All rows are made from the same 12 directions, up to rounding. Whole rows:
(in the rows, 128 means zero)
[[118  81 138 101 116 124 111 107 111  93 125 176 139  96 116 210  62 142]
 [150  48 109 141 129 114 122  94 132  84 122 200 130 140 101 170  85 130]
 [122 137  88 112  75 107 131 122 147 118 106 128 144 163 110 120 137  80]
 [129 135 121 158 111 167 179 176 110 153  84 127 120 114 120 128 149  52]
 [105 119 173 136 134 111 165 116 103  95  82 190  46 150 106 130 102 112]
 [149 116  90 159 133 126 115 142 143 111 164 136 166 139 113 143 186 124]
 [132 136 171 132 133 123 107 161 141  60 139 189  91 128 110 163 166 154]
 [138 120  59 154  66 173 114 143 166 111 126 125 166 106 127 159 139  60]
 [ 83 131 115 135 119 103 145  91 127 156 135 132  95 126 134  90 114  86]
 [141 130 104  54  80 132 119 175 107 118 109 120 142 141 104 156 128 118]
 [123 165 146 170 140 132 183  69 144 121 109 109  62 156 158 101 125 112]
 [104  72 110 155 147 104 125  84  87 122 114 129 133 166 103 114  75 150]
 [128  95 137 170 128 133 106 162 144 121 125 142 171 110 118 130 138 121]
 [ 84 111 139 130 103  52 140 153 129 125 143 140 151 152 104 116 178  87]
 [138 122 178 105 116 107 159 126 118  94  87 121 133 154 127 173 103 146]]

Rows cut short, each followed by the rest of it:
[ 71 105 111 154 126  88  73 100 139 102 179 167 129 121 111 119]  [131 134]
[133 133 111 162 130 150 123  90 172 141 147 134 133  92 157 126]  [118 107]
[123 107  99 151 140 157 125 166  78 121 121 144 119 133  92 137]  [142 121]
[102 128  74  82 109 130 124 107  88 156 150 118 143 105 120 162]  [102 108]
[ 70 101 117 173 129 141  64 101  91  75 105 140 110 148  95 119]  [ 61 171]
[141 139 111 101 161 110 117  96 130 131 191 137  98 132 137 122]  [152 167]
[129 111  79 127 121 153 116 143 129 152 178  99 126 102 142 114]  [144 112]
[151 119  89 124 161  89 137  79 102 119 126 171 146 187  85 141]  [140 149]
[112 109 137 133 144 110 120 121 104 143 105 165 165 118 102 143]  [102 128]
[100 164  87 126 108 161 103 140  92 120 105 106 105 151 104 105]  [125 124]
[ 86 140  87 170 121 172 155 163  47 117 110  95  92 149  96 135]  [152  93]
[188 142 116 129 118 184 124 150 153 118  74 139 122 141 125 116]  [118 126]
[147 116 128 127 157 126 122 125 136 187 120 162 189  87 125 127]  [114 119]
[107  93 146 111 135 124 167 127  78 164 110 106 120 112 134 136]  [ 78 117]
[140  41  80 153 115 129  86 155 125  89 133 162 137 158  85 114]  [120 131]
[154 114  58  83  86 158 109 191 129 139 144 147 128 115 104 126]  [161  80]
[129 163 139 114 116 141  98 148 180 117 175 162  93  79 150 129]  [169 117]
[134 132 145 134 135 141 125 153 119 143 106 109 164 120 128 129]  [124 138]
[128 116 111 153 110 139 143 153 114 154  71 121 194 132 105 131]  [119  82]
[181 185 166  73 129 167 121 152 128 163  43  95 187 124 137 134]  [ 86 167]
[137 148 138 117 131  97 109 128 138 151  89 120 193 160 112  95]  [127 146]
[141  87 122 132 168 139 121 119  95 144 129 159 137 112 113 142]  [ 94 154]
[139  85 134 146 134 137 102 157 112 125  65 190 172 128  81 133]  [ 91 125]
[145 106 138 131 139 111 138  98 142 139 109 118 127 154 138  92]  [ 95 143]
[144 140  92 150 130 151 117 125 156 140 123 158  83 140 122  61]  [145 101]
[164 140 108 117 118 128 116  85 173 118 114 164 150 134 129 144]  [113 125]
[161  87  96  96 123 141  83 127 145 134 148  93 139 135 141  93]  [ 89 173]
[132 111 151 120 165 148 108 133 109 135 144 140 103  98 135 127]  [ 99 173]
[190  88  98 144 144 150 162 104 147 114 133 149  90 149 135 128]  [126 122]
[130 158 132 141 186 200 133 125  73 171 112 115  79  95 139 107]  [ 93 159]
[114 141 147 100 121  88 111 164 144 124 166  85  77 171 138  40]  [177 156]
[119 106 108 176 162 142 138 121  95 121 195  39 131 138 153 133]  [156 171]
[148  76 142 158 111 106 167 130 180 142 150 104 180 104 164 146]  [141  87]
[132  74 100 135  95 108  79 158 176 102 162 120 129 152 124  70]  [145 129]
[126 123 170 150 130 135 176 183 135 126 178  90 110  89 165 157]  [194 104]
[200 119 143  61 106 135 127 148 170 149  97 119 191 113 147 152]  [ 99 139]
[114 116 123 176 179 148 170  95  57 101 127 128  53 163 113 139]  [121 153]
[115 147 147 153 126 134 110 143 134 128 120 108 193 107 131 154]  [137 135]
[128 136 111  80 105 100 104 104 144 113 125 196 139 125 103 162]  [117 116]
[117 109 135 150 129 120 115  94 139 115 111 149 144 126 126 137]  [ 88 133]
[153 111 100 152 169 133 105  93 120 127 112 169 130 159 100 102]  [108 161]
[160 145 111  84  98 145 121  90 154 119  98 109 133 141 145 140]  [ 76 140]
[128 125 143  91 124 124  98 198 105  99 155 177 154  95  95 201]  [173 140]
[ 58 163 152 180  89 124  97 148 145  90 118  92 121 137 131  98]  [147 114]
[149  89 113 160 134 177 136 161 130 113 176  96 103  99 153 146]  [148 129]
[120 125 143 124 116 111 122 146 121  83 136 135 133 143 113 167]  [151 142]
[105 121 122 174 157 115 138 132  81 118 108 184 147 142  76 156]  [153 113]
[138 163 160 106  93  96 149 138 181  98 111 140  67 171 137  83]  [166 104]
[134 110 106 133 117 160  94 150 120 115  94 163 127 127  99 122]  [101 124]
[119 182 159 101 151  92 156 105 125 138 150 131  90 140 140 121]  [166 140]
[199 142 106 104 163 159 127  87 153 140 129 156 102 130 142 120]  [111 161]
[128 165 147 131 138 148 141 146 110 117 171  83 187  81 151 232]  [173 150]
[140 119 129 123 128 146 166 128 101 146  99  76 120 145 140 120]  [101 127]
[105 114 162 181 140 122 128 163 135 137 124 116 128 125 131  81]  [150 119]
[132  92 168 158 146  86 133 147 120 110  70 157 128 194  89  74]  [126 144]
[133 114 140 115 112 153  83 151 111  98  97  98 186 125 119 171]  [ 80 179]
[110 134  89 125  73  95 135  82 166 133 106 120 156 155 128 110]  [112  71]
[154 115 131 144 123 128  77 180 170 128 118 123 168 145 118  65]  [153 147]
[ 82  53  94 194 117 158 140 150  83  81 162 133  60 121 112 145]  [127  92]
[ 81 120 110 132 114 110 181 107  98 151 153 134 116  97 132 170]  [135  59]
[ 62 165 147 133 124 149  68 136 109 128 107 155  99  95 113 100]  [ 91 138]
[169 105  71 169 144 161 132  62 181 133 168 158  95 108 156 115]  [118 107]
[147 144 120 172 165 164 111 103 151 137 125 183 115 100 128 117]  [126 128]
[125 143 136 109 130  82 189  68 131 134 131 140 103 149 140 148]  [131 102]
[122 184 172 130 125 133 135 126 135  98  99 135 117 130 132 158]  [138 139]
[145 112  90 111 151 121 120 117 113 146 130 190  95 145  95  94]  [129 123]
[196  63 132 164 154  96 176 132 160 144 107 128 142 189 126  66]  [150 120]
[ 73 145 135 145 113 111 133 128 123 149 110 199 140  83 104 149]  [132  56]
[140 109 132  99 117 154 156 136  94 126 113  94 130 116 139 179]  [ 89 133]
[195 122  63 127 122 162 174 164  93 111 103 110 140 190  93 157]  [180 108]
[135 103 148 134 137 137 139 159 143 151 157 128 116  86 151 119]  [141 114]
[122 116 142  95 101  77 147 134 135 131 127 122 175 137 125 155]  [138 109]
[205 122  85  82 114 136 159 139 176 185 124 135 138 129 142  89]  [148  80]
[182 163 137 102 125 147 174 112 159 157 107 102 143 119 164 145]  [127 115]
[155 191  93  95 162 143 111 136 120 157 173 150 138 109 119 141]  [194 145]
